Every row belongs to one group in each of 4 separate groupings. Each group adds its own fixed numbers to the row, and there is some noise. The rows also spread widely along 12 directions, which tell nothing about the answers.
Known rows, each followed by its group in each grouping:
[  3  -9  -2  -7  -8  16   5 -17   2   8  -5   9  -6 -19  -9   8  12  -2
   6 -11   3  -1  -7  -6 -10   6   2  -3 -16 -15   9 -10   5  -5   9 -18
   2  12  -4  -3  -7  12  -4 -12  -7]	P j693 j55 Mub
[ -3 -22   1   5   1   7  -1 -16  -2   4 -12  -1   1 -10 -10   7   7   0
   5 -11  20  -1   4  -7   0  14   1 -10  18  -6  -5 -10  -8 -16 -12  -9
  -3  18  -2   1   0  -1   1  -9 -12]	F j332 j776 zuso
[ -1  -9   6   2   0  -2  -1 -14  10   4  -7  -1  11 -21  -6  -3  13  -3
  -3  -8   8   1  -6  -4 -10  10  -2  -4  11  -5  -2 -13 -16 -25 -12 -10
   6  33   4   0  -6 -15  21 -11 -12]	F j693 j776 metaf
[-21   5  17  12 -11  -9   2  -5   1   7   0   0   2  18  -1   8  12  -6
   6   4   2   5   6  -1   5  -1  -6  -4  22  -6 -14  -2 -13  10 -10   6
   3   4   4  13  -3   8   5 -11   4]	S j332 j903 metaf
[ -1   4  -3   6  12  -7 -10   3  -1   4  -5   4 -15   3  -7  -2   5   6
   3   2 -14  15  -5   3 -17 -11  -9   8   3  17   0  -3  -3   9  -2 -19
   7  21   1   6  -7   6   6   8  -5]	P j151 j952 bug
[  8  -4  -9  -2  13 -11  -1  -9   3   0  -5 -21   1 -20  -5   9   0   0
   7  -4  -4   2  -5   5 -25  -3   2 -11   9  -3  16 -17 -17 -17  -3  -8
  -8  -5 -13  -9 -14   1 -21  -1  -8]	R j151 j55 bug
[ -6  12  15  16  -2  10  -3   6  -6  -3   4  11 -12  27   4   4   4   3
   8   7  -3  10  -2  -7   7  -4  -1   7   7  11  -2   0  15  26  -3  -7
   7  -2  -2   5   9  21   8  -4   8]	Q j693 j903 dusi
[-21  -2  -7   7  -4  -9  -3  -2  -3  13 -14  -2 -14   9 -14   2   5   4
  -1   0  -2  13  10  -1 -12  -1  -1  -5  18   7 -10  14 -14  10  -7 -14
   7  24   2   6  -9  -2   3   1  -5]	Q j332 j952 Lizoz
[ 12  -5   0  -2   2   1   3  -9   4   6  -6  -3   4 -11  20   9  -6   1
   5  -6   9 -10 -22  -4   4  10  12  -6   6  -4  10 -14  -3 -20   6   2
   1   6  -4  -6  16   5   3 -12   4]	S j332 j903 Lizoz
[  7  22   7   3  14  -4 -13  -2 -11 -15  10 -16  -8   6   9 -12  10  -7
   5  18 -12   3  -7   6 -19  -6   6   6   5   3   9  -5   3 -10  -2  -7
  11 -11   1  -8   2  -8   7   8  10]	R j693 j903 dusi
[  6  -1  -1  16  18  -1 -15   6   4   8   2   4  -7   8  -7  -3   2  -7
  10   9 -20  10  -2  -5  -5 -14  -2  11  17  30   7  -7   2   9 -11 -15
   4  19   3  -8   7 -15  11   5   7]	S j693 j903 zuso
[-12  -2  -5  -3  -7  -6   2 -15  -8   4  -4 -10  -6  -2   0  10   7   1
   6   0   7  -5   2   9  -7   2  -5  -6  10  -8  -7  -4  -5   1   2   4
   8  -2  -7  17  -6  13 -20  -4  -2]	Q j332 j776 Mub
[  2  -4 -12   0   6  -4  -4  -7 -12  -5 -20 -19 -17   0   4   4  -9   9
  -3  -3  20   5  -2   3  -7   4  19 -14  13   8   2  16  -4  -4   2  -9
   8   4  -9  -7   7  -3 -12   9  -7]	Q j693 j903 Mub
[ 13   8 -16  -3   5  -7   1   8   2  10  -7 -13 -11  -6  14   9 -15   8
   3   3 -10   0 -24   3  -8  -2  11   8   8  20  17   3   8  -8   5  -6
  14   8 -16  -9   9  -4 -10   1   3]	R j693 j55 Lizoz
[  0  -7 -13  -7  -9   1  -8 -10   2   4   2  -6 -20 -19  -6   5   9   1
  10 -13 -13  -3  17  -1 -14 -20   1 -11 -15   3  -2  18  -9  23  15  -7
   9   9  -1  16  -9   5 -26   8   2]	Q j332 j903 Lizoz
[-5  5 11  9  4 -8 -1 -1 -6  1 -7  8 -4 13 10  5  6 -3  1  5  7  8 -7 -9
 -2  0  9 -6  9 -3  2  0 -5 10  2 -8 -2  6  5 -1  3 24 11 -6  7]	R j693 j903 zuso
[ 10  -4  -1   2   7 -10 -10   4  11 -10   1 -23  -5 -15  -3   7  -1   8
   0 -11  -7   6   9  -4 -13 -11   4 -19   3  17   6   0 -21   9  -6  -3
   3   7 -14   0  -5  -3 -12   2 -15]	Q j332 j55 Lizoz
[  5  -2   6   2   0  -9   5  -2   1 -14  -8 -24   4   3   9  17  -6   6
   1  -3  15   1  -1  -2  -1   3  10 -23  19  -3  10   0 -15   1  -5   9
  -4 -13 -19  -6   4   9 -17  -5 -11]	S j693 j776 Mub
[ -3  11  24   4 -19   1   7  -5  11 -13   4 -13   7   3   5   6  12   9
  -5  -5   4   7   6  -2   1   5  -7  -8  10  -6  -6   3  -9  -1 -12   7
   9  10  -8   8   1  -1  11 -15 -10]	S j151 j776 bug
[  9   0   3  -2 -17  20   4  -8  16  -2  14 -16   0 -12 -10  13  12   0
  19  -3 -21  -6  13  -2  -6  -8  -3   2  -7  -1  12  -3   6  11  -3  -1
   5  -6 -18  -3  -5 -11 -25  -8  -1]	R j693 j903 Mub
[ -3  -8  -4  -7  -3  -8  -5 -14  -3   6  -9   9 -15 -16   2   3   8   3
   2 -13   7   2  -1  -1 -13  -9   3 -10 -13  -6  -8  10 -12  16  15 -11
   7  19   7  19  -8  23  -7   4  -1]	F j151 j903 Mub
[  1  10   4  -4 -19   3  -1  -5   4 -10   8 -17 -11  -8   7   1   8   5
   5  -3  -7  -4   7   3  -3  -8  -2  -2  -8   2  -8  16  -1   9   2   6
  20  10  -6  17   3  -4 -12   0  -3]	Q j693 j952 metaf
[  2  -1  -7 -14 -23  10   9 -14  12   5   1 -12  -5 -22   1  12   5   9
   1 -17  -6  -8   1   2 -10  -1   3  -8 -12 -10   7   7  -4  -3  11  -4
   9   9 -10   6  -7  -3 -20 -11  -4]	Q j332 j903 bug
[  3   2  -6   3  13 -16   1   3  -4   8  -9   3  -7   1  17  13 -14  12
   1  -5   6   4 -28   8  -5   0  -2   1   9  11   4 -20  -2   2   7  -3
   2   5 -11  12   2  35  -9  -4  -3]	Q j151 j55 bug
[  7   2   1   7   5   9 -11  -2   2   3   5  -3 -12   1  -7  -2   6   5
  11   2 -14   6   0   2  -5  -8  -8  17   8  22  -3  -6  12   2  -9 -12
  14  16  -3   4   5 -14   2   5   1]	F j151 j903 bug
[ -5 -13  -7  -6  -5  -5  -3  -7   1   3 -16  -6 -14 -14  -9   3   3  14
  -5 -18  11   8   5   5  -9  -1  -5  -2   8   9 -14  11  -9   3  -3  -9
  15  32  -5  17  -8   3  -9   6 -21]	F j693 j776 bug
[ 10  -9  -8   7  17 -10 -13  -7  -2   0   6  -5  -7 -17  -6   7   4 -15
  20   1 -16  -3   6  -4 -19 -25  -1 -11  -1   5  13 -12 -15   9   6  -5
  -9  -8  -2   2  -9   7 -24   6   8]	S j151 j55 metaf
[ -2 -13 -14   1   9  -2  -3  -7   2  23 -11  19 -11 -13 -10   4  -1   3
   7  -8  -7   7 -12   0 -16  -1  -8   7  -3   4   4 -14  -6   1   5 -22
  -2  26   1   5  -8  18  -1  -1  -6]	S j151 j952 Lizoz
[  6  -1   4   1   3  -2  -3  -4   0 -14  -9 -27  -6   1  -1   7  -3  12
  -1  -7  11   9   5   4  -9   2   7 -15  17   4   4   4 -12  -6  -9  -3
   0  -3 -14  -7   1  -6 -11   2 -14]	S j151 j903 bug
[ -5   5   4  10   8  -2  -1   0  -4  12  -1   6  -1  14   5   5   3  -2
  13  13  -3   2 -16   2   2   6  -7  15  19   6  -4 -21   5  -3  -9  -3
   6   5  -3   5   6  10   7  -7   5]	F j693 j952 Lizoz
[-12   0   0   3 -17   9  18  -8   9  28  -7   8   3   7  -2  18   0   5
   9  -3  -4   0 -16   5   3  14  -8  13  18  -7   4 -13   8  -9  -4  -4
   2  10  -9   0   0   4  -3 -21   3]	S j151 j903 bug
[ -4   2   1   0  -1  -9  -9   0  -8  -6   0  -9 -20   2  -2  10   5  -1
   7  -2  -4   7  15  -4 -13 -18   3 -17  -5   0  -1  16 -12  26   9  -2
   2 -10  -4  11  -9  23 -22   6   1]	S j332 j55 Lizoz
[ -5 -21 -10  -1  -5  -2  -4 -12   7  13  -3   7 -12 -23 -19  15  14  -8
  15 -15 -12  -1  19 -12 -13 -23  -6 -17 -14  -2   0   4 -17  31  13 -11
  -4  12   1  14 -20  18 -31   0  -2]	P j332 j55 Mub

New rows. What belongs after each?
[ 12  -2  15   2   4   4  -9 -12   2 -18   6 -11   1 -13   5  -1  10  -6
   8  -4   4  -3   6  -6  -6  -5   5 -13  -5  -5   4  -8 -10  -3   0   0
   0  -2   1   0   5   1   0  -1  -3]	S j693 j903 metaf
[ -5 -18  -8   3  -6  -1   0 -12  -4   8 -11  -4 -10  -6  -5  15   2  -3
  16  -8   7  -4  14  -8   0  -6   3 -17   8  -9  -5   8 -13  12   6   2
  -3   1  -4   9  -1  14 -28  -1  -1]	S j332 j952 Lizoz
[ -2   0  -7   1  -5   1   3  -8 -15   2 -10  -1 -19   6  12  11  -5   8
   9  -3  13  -2  -7   2   0   4   5  -6   2  -5  -3   8   7   7  10  -1
   4  -3  -7  13   7  29 -20  -1   3]	Q j151 j952 zuso
[ -4   2 -11  11  12  -8  -2  -3  -5  15 -15   5  -8   7  -4   1  -4  -1
   1   8  -2   8 -11  -7 -12   0   8  -4  16  11   9   3  -6  -2  -2 -21
   1  20   2 -11   1  -4  12  -2   5]	Q j151 j952 Mub
[  8  -5  10   4 -28  26   0 -11   5  -7   8  -7 -13 -12  -2   4  13   6
  17 -10  -4  -4  20  -9   8  -3  -5   2 -11  -2 -13  17  13  17   0   2
  17  11  -7  18   7   0 -17  -3  -3]	R j151 j952 dusi
[  8 -10 -17  -1  15  -1  -4  -9   0  12  -6  -7  -4 -16  -1   5  -4  -9
  15   1  -8  -8 -12   5 -14  -5   5   2  11   1  16 -16  -6 -15   5  -8
  -2  -2  -4  -7  -2  -7 -20   3   5]	S j693 j903 dusi
[-14   5  13   5 -17  -7  16  -7   9  12  -2  10  12   6  15  14   5   0
   1  -2   3  -6 -13  -7   9   6  -6  -6  15 -10  -3  -9  -9   2   1  10
   5  14   0  14   1  19   8 -25   7]	Q j332 j776 bug
[ -6   6   3  -4   5  -1  -9  -6 -10  -4  -6  -7 -17   5  -5  -5   5   9
  -2  -1   5  13  -3  15 -14   3  -5   8   6   4  -7  -2   2  -5  -4 -13
  12   8  -3   7  -2   8   0   7 -11]	S j693 j903 bug
[ -1  -5  -1   5 -11   2   6   2  13   6   0 -14  -1   1  -3  20  -1  11
  13  -7 -10   1   4  -1   2   0  -7   0  13   8   0  -4  -5  14  -8   6
   3   2 -21   6  -2   7 -24  -7 -11]	R j332 j952 Lizoz
[ -7  -9   5   7  -1 -15   6   0   0   8 -18   8  -2   8  12  16  -8   5
  -2  -9  15   5  -7 -12   8  -3   6 -16  21   4  -3   8 -15  12   4   3
  -1  17  -1   9   6  26   1  -7  -1]	S j332 j776 bug
[ -7  -3   3   7 -10  -8  11  -7   3   9 -16   0   2   2  15  13  -4   6
  -3  -9  18   1  -9  -8   5   7  10 -18  17  -5  -2   7 -14   0   3   1
   1  15  -1   2   6  12   3 -13   3]	Q j151 j903 bug
[ 10   5  10  -4 -13  -1  14  -5  16  -7  -3 -19  10 -11  16  16  -3   7
  -3 -14   5  -3 -11  -3  -6   7  13 -21   2 -17  17   1 -17 -12   3   6
  -4  -6 -13  -9  -1   3  -7 -19  -6]	S j151 j903 dusi
[ 12   4   7   5   4  16 -13  -3  -6 -10   3   3 -18  -1  -4  -7   9   6
   4   0  -2   9   2  -9  -9  -1   4   3  -9   8   2   9  13   2  -4 -21
  10  18   2  -2   7  -3  15   3  -2]	F j151 j952 zuso
[ -4  15  -4 -16 -15 -10  11 -10   3  10  -3  -8   0 -10  15   3   6  -1
   0   3  -7  -7 -21  14 -14   4  -1   5  -1 -18   5  -1  -7 -22  12   3
  15   9  -2  10  -4   2  -6 -10   6]	S j693 j952 bug
[-12   6  -1   7  -3  16   0 -11 -16  11  -3  14 -16  11 -13   5  13  -9
  12   9  -1   5   5 -11 -12   1   5  -2  -1 -13   9   1  11   7   4 -21
  -2  -7   1  -8  -7  14   1  -9  14]	Q j693 j55 Lizoz
[-10  11  20   2 -26  -2  13  -7  10   0  -2  -5   8   3  11   6  13   3
  -1  -1   5   1  -1  -5   6  10  -3  -3   9 -14 -11   6  -8  -2  -5   8
  14  19   0  10   3   5  10 -18  -3]	R j693 j952 bug
[-14   5  -3   1   4 -19   0  -5   1   7  -2   2  -3   3  -3   9  11  -9
   1   1 -12   4   3  -3 -23 -14   3 -20   2 -12  11   1 -26  15   8  -9
 -11  -2   6   2 -21  18  -8  -6   9]	Q j332 j903 zuso
[  3   7  -7   3   5   0  -7  -3  -3  17   1  14 -16  -8  -4  -5   7  -5
   6   8 -20   6 -10  -5 -15 -11  -1  15  -8  13   5   2  11   5   8 -23
  15  25   5   1  -2   1  11   0  13]	R j151 j55 Mub
[-16 -10  -4   2 -16  -4   8 -15 -12   9 -19   0 -13   3   4  12   5   4
   2  -6  24  -1   3  -1   4   4   1 -13  14 -11 -16  17  -3   9   5   2
   9  11  -1  17   0  21 -15  -3  -2]	P j151 j776 Mub
[ -5  -7   2  -2  -8  13  -1 -14  -5  -1  -1  -2 -10  -6 -12   8  14   3
  12  -6   4   1  12  -5 -11   6  -1  -5  -8 -17  -1  -4  -1   4   1 -10
  -2  -2  -6   4  -9  19 -14  -6  -7]	R j332 j952 Lizoz
[ -3  -1  -8  15   6 -13  -7   4   0  16  -4   7 -12   3   0   0   4  -8
   9   9 -19   5   1  -9  -5 -19  -3   5  18  25  -1  13  -2  18   0  -8
  11  28   7   9   1  -4   3   5  15]	R j151 j776 zuso
[ -7  -6 -11   3  -3  -3   5   2   2  12 -13 -14 -10   7  -9  17  -5   6
  10  -5   2   5   2   4  -4  -3   4  -3  26   8   3   8  -5   9  -6  -3
   3  -2 -16   0  -7  -1 -27   2  -7]	F j693 j903 dusi
[ -1  -5   7  13  11   7  -4 -22 -19   1  -1  15  -1   0   0  -1  14 -20
  17  11  10  -8  -1 -15  -6   2   5  -9   5 -21   9 -16   0 -13   5  -9
 -12  -8  12  -5   5  12   8  -9  19]	S j151 j776 metaf
[  4   3 -16  -2   7  -4  -5   1  -3  11  -3   7 -21  -7  -5   6  -1   2
  10   0 -20   6  -6  -1 -24 -17   2   4 -11   8  14   9   0  15  15 -21
   1   9  -4   3 -11  15 -13   8   6]	R j151 j952 metaf
[ -8  -4 -15   2  -4 -11  -2  -6 -13  12 -17  -5 -19   5  16   7  -9   3
   6   4  13  -4  -8   6   8  -5   8   0  17  14 -14  17   4  11  11   5
  20  13  -2  18  15   9 -21   9   8]	Q j693 j903 Mub
[-11  -3   6  11   2   0   0 -10 -16  -1 -14   9  -9  13   5   6   2  -1
   6   2  24   4  -3  -9   3   9   7 -10  13  -9  -7  -2  -4   4   0  -6
  -3   3   3   4   7  27   4  -5   1]	Q j693 j952 metaf
[ 10 -20   4   9   3   2   2  -4   2   0  -9  -1   2  -5  17  15 -11   5
  12 -12  18  -7 -11  -6  20   5   0  -4  18   9  -3 -15   1   5  -1  11
   2   5 -13  13  19  24 -16  -5  -9]	S j693 j776 dusi
[ -6   2 -11  -1  -6  -3   4   2  -9   5  -9 -10 -19   9   1  12  -2   6
   5   2   0   3  -2   6  -7  -4   3   2  14   6   2  17   7  11   4  -4
  11   2 -13   7  -1  11 -21   4   1]	R j693 j776 zuso
[ -4 -25 -13   5  -7   7   1 -16  -1  14  -9  -1  -8 -11  -9  17   1  -2
  20  -8   6  -9  12  -7   8  -4  -2 -10   9   0  -9  -1  -5  15   4   0
   0   8  -7  14   2  10 -34  -2  -2]	Q j332 j952 Mub
[ 11   2   7  -2  -1   9   1   3   8 -15   1 -15  -8  -3  -3  13  -2  20
  -1 -12  -2  10   0   0 -10   0  -1  -1  -2   9  12  -3   4   9  -5  -8
   3   0 -25  -3  -3  13 -13  -2 -21]	R j693 j776 bug
[  8  -6 -14 -10  -3   3  -1 -10  -5   4 -11 -18 -12 -15   0   7  -4   6
   4  -7   9  -5  -5   3  -8   3  11  -7   8   1   4   6   1 -20   4  -7
  10   6 -10  -1   2 -11 -19   1  -4]	F j332 j55 bug
[ 18  -1  -5  -1  18  15 -11  -5  -7 -16   6 -13 -12 -10  -6   2   0   7
   8  -2  -5   2   0   1 -20  -2   4  -2  -9   7  21 -16   9  -4  -1 -16
  -2 -11 -18 -11   0   4 -12   4  -9]	Q j693 j776 Lizoz
[ 16  16  18   2   3   5  -4  -8  -6 -22   6 -10   1  -4  21  -8   9  -5
   2   9   6  -4 -11 -11  -6   5  16  -7  -7 -11  10  -2   1 -18   2  -3
   7   0   3 -10  15   0  20  -6   7]	R j693 j952 metaf
[  8 -11  -4   3 -15   3  12  -5  19  13  -2  -7   7 -18   5  16  -1   1
  11  -8 -10 -10  -4 -10   7  -4   0  -2   9  10   8   2  -3   5   0   6
   9  22 -14   2   6 -10 -15 -12  -2]	R j693 j776 Mub
[ -6  -5 -11   3  10   1   1  -9  -5  20  -9  10  -7   3  -5  11   0  -3
  14   3  -6   1 -12  -1 -12  -1   2   6  10  -3  12 -16   2  -4   7 -16
  -7   1  -3  -5  -6  16 -11  -4  10]	R j332 j903 bug
[ -7   4   6   4   3 -15  -2  -9  10  13   3   0  10  -8   3  -5  15  -2
   3   6 -13   2 -19  13  -8   6 -21  15  10   2 -11 -32 -10 -13 -10  -1
  14  27   5  17  -5   0  15  -8  -6]	P j151 j952 Mub
[ -1   2  11   8  -3  13  -2  -5  -3  -7   4   4  -9   6 -12   8  14   2
   7  -3  -2   8  12 -11 -10  -2  -2  -7   0  -4   5   3   4  14  -6 -13
  -4   1  -5   0  -8  10   2  -8  -2]	F j151 j776 zuso
[ 14  -5  17   4  -5  29  -6 -12   5 -12   4   5  -7 -16  -8  -4  13  12
  -1 -15   4  10   5 -16  -8  11   3  -1 -20  -3   4  -5   8  -2  -6 -24
   3  21  -2 -10   4   3  23  -9 -13]	R j151 j903 Lizoz
[ -6   9   6   4 -15  -6  16   0   2  13  -3  12   2  13  21  20   0  -7
   4   3  -2  -8 -15 -14   8  -3   9 -12   9 -11  13  12  -4   9  14   7
   0   2   1   3   6  20   3 -22  21]	S j332 j776 zuso
[ 16   6  -5  -8 -20  11  13  -1  17   2   4 -19   0 -18  11  17  -6   9
   3 -10  -8  -8 -12  -3  -1   0  10  -6  -6   4  19   4   6  -1   6   2
  12   3 -23  -5   6  -8 -18 -16  -3]	Q j693 j55 Mub
[ 13  -9  -2  -2  -2  -7   9   1  11  -6 -17 -16   4 -10  15  19 -13  11
  -3 -13  19  -1 -12 -13   3   6  21 -27  10   0  13   9 -20  -1   1   2
  -2   9 -14 -10   8   6  -9  -8 -12]	F j693 j952 Mub
[  7   8   2  -4   2   7  -3  -3  -5  -6  -2 -15  -8   4   3   2  -4  14
  -4   3   4   4 -13   7  -5  11   4   8   9  10   7  -2  14 -20  -7  -9
  16   7 -13  -7  11 -10   7  -3  -9]	S j332 j776 Mub
[  8 -14  -4  11  13  -8   6  11  15   5 -11  -5   3   0  -1  21 -13   9
   3 -11  -2   9  -8 -10  -3  -3   5 -10  22  20  19 -10 -14  12  -9  -8
 -12  11 -20 -12  -2  14 -10  -6 -14]	R j693 j776 zuso
[  3  -7 -10   6   4   0   0   2   3   7 -10   5 -13  -1  -3  14   0  -1
   8  -4  -9   3   5 -19  -9 -16  12 -17  -2   4  15  15 -11  21  10 -14
  -7   8  -2  -8  -3  10 -10   0   6]	P j332 j952 Lizoz
[  5 -12  -3   7   7   5   1  -5  -4   7  -6  -2  -4   1   6  13 -10  11
  15  -5  13  -2 -19   9   7  14  -8  11  18   6  -5 -28  10  -8  -8   1
   2  -2 -16  11   9  21 -17  -4 -10]	F j151 j952 dusi
[ -1 -10 -11  -3   2 -10   1  -6   1   8 -11   6 -12 -11   1  14   2  -2
   7 -12   0   0  -3  -4 -15 -16   6 -16  -8  -7   9   5 -17  19  18 -10
  -7   4  -1   6 -13  28 -21   3   1]	P j693 j903 metaf
[ -5  -2  -5   8  -5  -7  -3  -5   6  15  -3   0  -3  -5   5  -3   8 -10
   8   3 -10  -4   1  -5   2 -11   0   0  15  13  -7   9  -7   6   0  -2
  14  29  10   9   6 -17   3  -2  13]	Q j693 j903 zuso
[ 13  -7  -7   1  19   0 -10 -12  -7  -2   3 -14  -2 -13   5   3   4 -11
  21   6  -2 -13  -5   3 -10  -6   4  -2   6  -1   9 -24  -4 -11   2   1
  -2 -15  -5  -4   4  -1 -21   6   8]	F j693 j903 Lizoz
[  5  15   7  -2  -7  -8   7   5  15  -6  -1 -20   4   0  19   7  -6  15
 -13  -8  -2   3 -16   4  -5   5  11  -9   8   6   9   5 -11  -7  -2   2
  12   9 -11  -3   3  -5   8 -11  -6]	Q j332 j903 dusi
[ -7  -8   1  14  12 -11  -1  -1  -1  10 -11   2   0   9  -6  12  -1   3
   7   0   6   9  -5  -1  -3   1  -7   0  30  11  -3 -16  -9   3 -13  -5
  -4  10  -7   5  -5  11  -1  -3  -5]	F j151 j776 bug
[ -9   8  -3  -1   5   8  -5  -9 -17   5  -6   6 -20  10 -13  -2  10  -6
   6   8  -2   9   0   3 -23  -3   6   3  -1 -12  10   5   6   0   7 -23
   0  -8   4  -7 -10  10  -2   3   9]	S j693 j903 dusi
[  5   3   4  -6  -2   3   2 -11   2   3   0  -7   0  -7  10   1   2   6
   4  -2   3  -4 -19  14  -2  10  -7  14   5  -2  -2 -21   6 -22  -1   1
  13   8  -6   7   8   3  -1  -7  -5]	S j693 j903 bug
[  1   5   9   2  -8  -4  -1  -8   1  -6  -3 -12   2  -9  11  -5  11  -2
  -2   2   5  -1  -3  -5  -3   6   4  -4   9  -1  -5   3  -7 -14  -5   2
  18  21   1   3   7 -11  15  -6  -1]	R j693 j776 Lizoz
[  1  -5   5   8 -16  15   5  -4  15  19  -1  14   0  -7  -1   5   2   6
   8  -9  -9   2 -11  -5  10   8 -11  17   6   8  -7  -6  11   0  -6  -7
  14  34  -3  11   9  -2  11 -15  -4]	S j151 j952 dusi
[  0  -5  12   5  -9  17  -5 -12  10  -4   7  -3  -2  -7 -12   1  13   8
   2 -10  -3   6  11  -4  -2   3  -6  -1  -3   5  -7  -7   0   7 -12 -12
  10  21  -4   4   0  -7   8  -9 -13]	Q j332 j903 Mub
[ -4  -8 -11   3 -18  18   8 -17  -2  24  -6  13  -8  -9   0   7   2   0
  15  -4   3 -10 -11  -3   5  10  -3  10   2  -6  -4  -2  14  -9   8  -8
   9  23   0  10   8   2  -5 -13   7]	Q j151 j952 metaf
[-10   7  15   4  -1  -1  -5 -10 -14  -4   4  11  -9  12   5   2  15  -1
   6   9   4   2  -2  -1  -2   1  -7   6  -2  -8 -12  -9   8  11   3  -2
   9   0   3  19   1  33   5  -4   5]	R j332 j776 Mub
[ -1  -2  14   5  -8  -3  -7 -13  14 -10   4  -6   4 -19 -11  -6  23  -3
   0  -9  -9   6  22 -14 -17 -10  -5 -20  -7  -7  -3   6 -29   7  -6 -10
   2  28  10   5 -13 -11  12  -6  -7]	Q j151 j952 bug
[-12  -4   4  -3  -8   3   0 -25  -7   5 -12 -11   0  -6  -7  -4  16  -4
   2  -1  17  -1   3   5  -8  16   2  -7  18 -20 -10  -5 -10 -33  -8  -6
   6  11   6   0  -1 -14   3  -8  -3]	S j332 j903 bug
[-13 -10  -5   5 -13  25   9 -12   0  19  -8  15  -9   2 -22  13   6   6
   7 -11   2   5   3  -8  -6  12  -2   3   6  -8   6  -3  11   1  -2 -22
  -2  12  -8  -2 -11   8  -2 -16  -6]	Q j332 j776 dusi
[  6 -16 -11   3  14  -4 -11 -12  -8   2 -10 -14 -11 -13   2   1   0  -1
  13  -2   9  -2   0   4  -6  -1   3  -2  13   8  -5 -11  -5  -5  -1  -3
   5   4  -6   4   7   4 -20  12  -4]	R j693 j903 Lizoz
[ 16 -21  -5   4   6  11   0 -10   5   7  -3  11  -3 -14   1  19  -3  -6
  21 -12  -5 -10   2 -21   3 -15  10 -16  -6  -2  20  -5  -4  15  17  -6
 -15  -3  -3  -7   6  16 -23  -5  12]	S j332 j903 bug
[ -1  14  15  -4 -19  -5   0  -1  18   1  10 -10   1  -7  11   0  11   7
  -6  -6 -13   2  -4   3  -1  -2  -6   2  -2   5  -9   7  -8   1  -3   5
  23  25   1  14   3 -10  15 -12  -3]	S j332 j903 Lizoz
[ -1 -10  -7  -5   0   6   3 -11  -3   9  -7  -9  -7 -12  -7   8  -1   9
   8  -9  10   2 -14  17  -9  16  -8  14   8  -4  -4 -24   8 -17  -5  -8
   8   2 -18   8  -7  17 -22  -4 -18]	R j693 j55 dusi
[  6   0   4 -11   7   9 -15  -6   0 -16   6  -5 -18 -13 -16  -3  12  15
   0 -11  -5  14   4   9 -25  -2 -10   8 -23   4  -2 -11   3  10  -3 -21
   9   8 -11  10 -14  16  -5   9 -25]	F j693 j952 Mub
[ -4  16  -2   2  10 -27  -4   3  -1  10  -4  -7  -1   5  22  -4  -2  -5
  -1  14  -9   0 -23  10  -9  -5   4   4  19  10   1  -5 -12 -11   3   4
  16  12   6   4   6  -2  12   1  12]	S j693 j903 Lizoz
[ -1  -3   9   7   6  23  -6 -16 -20   1  -5  21 -17   6 -18   1  11  -3
   7   2  12  11   2 -15 -11   8   5  -3 -10 -14   7  -7  15   2   2 -30
  -8   0   4 -10  -1  23  12  -9   3]	S j151 j55 Mub
[  6  -5 -10  -5  -6  16   2 -10   3  15  -8  -1 -10 -12  -1   2  -2   6
   5  -6   0  -1 -13   2  -4  10   5  10   3   4   7  -1  11 -17   1 -14
  13  20  -6  -6   9 -11   1  -6  -2]	S j693 j903 Lizoz
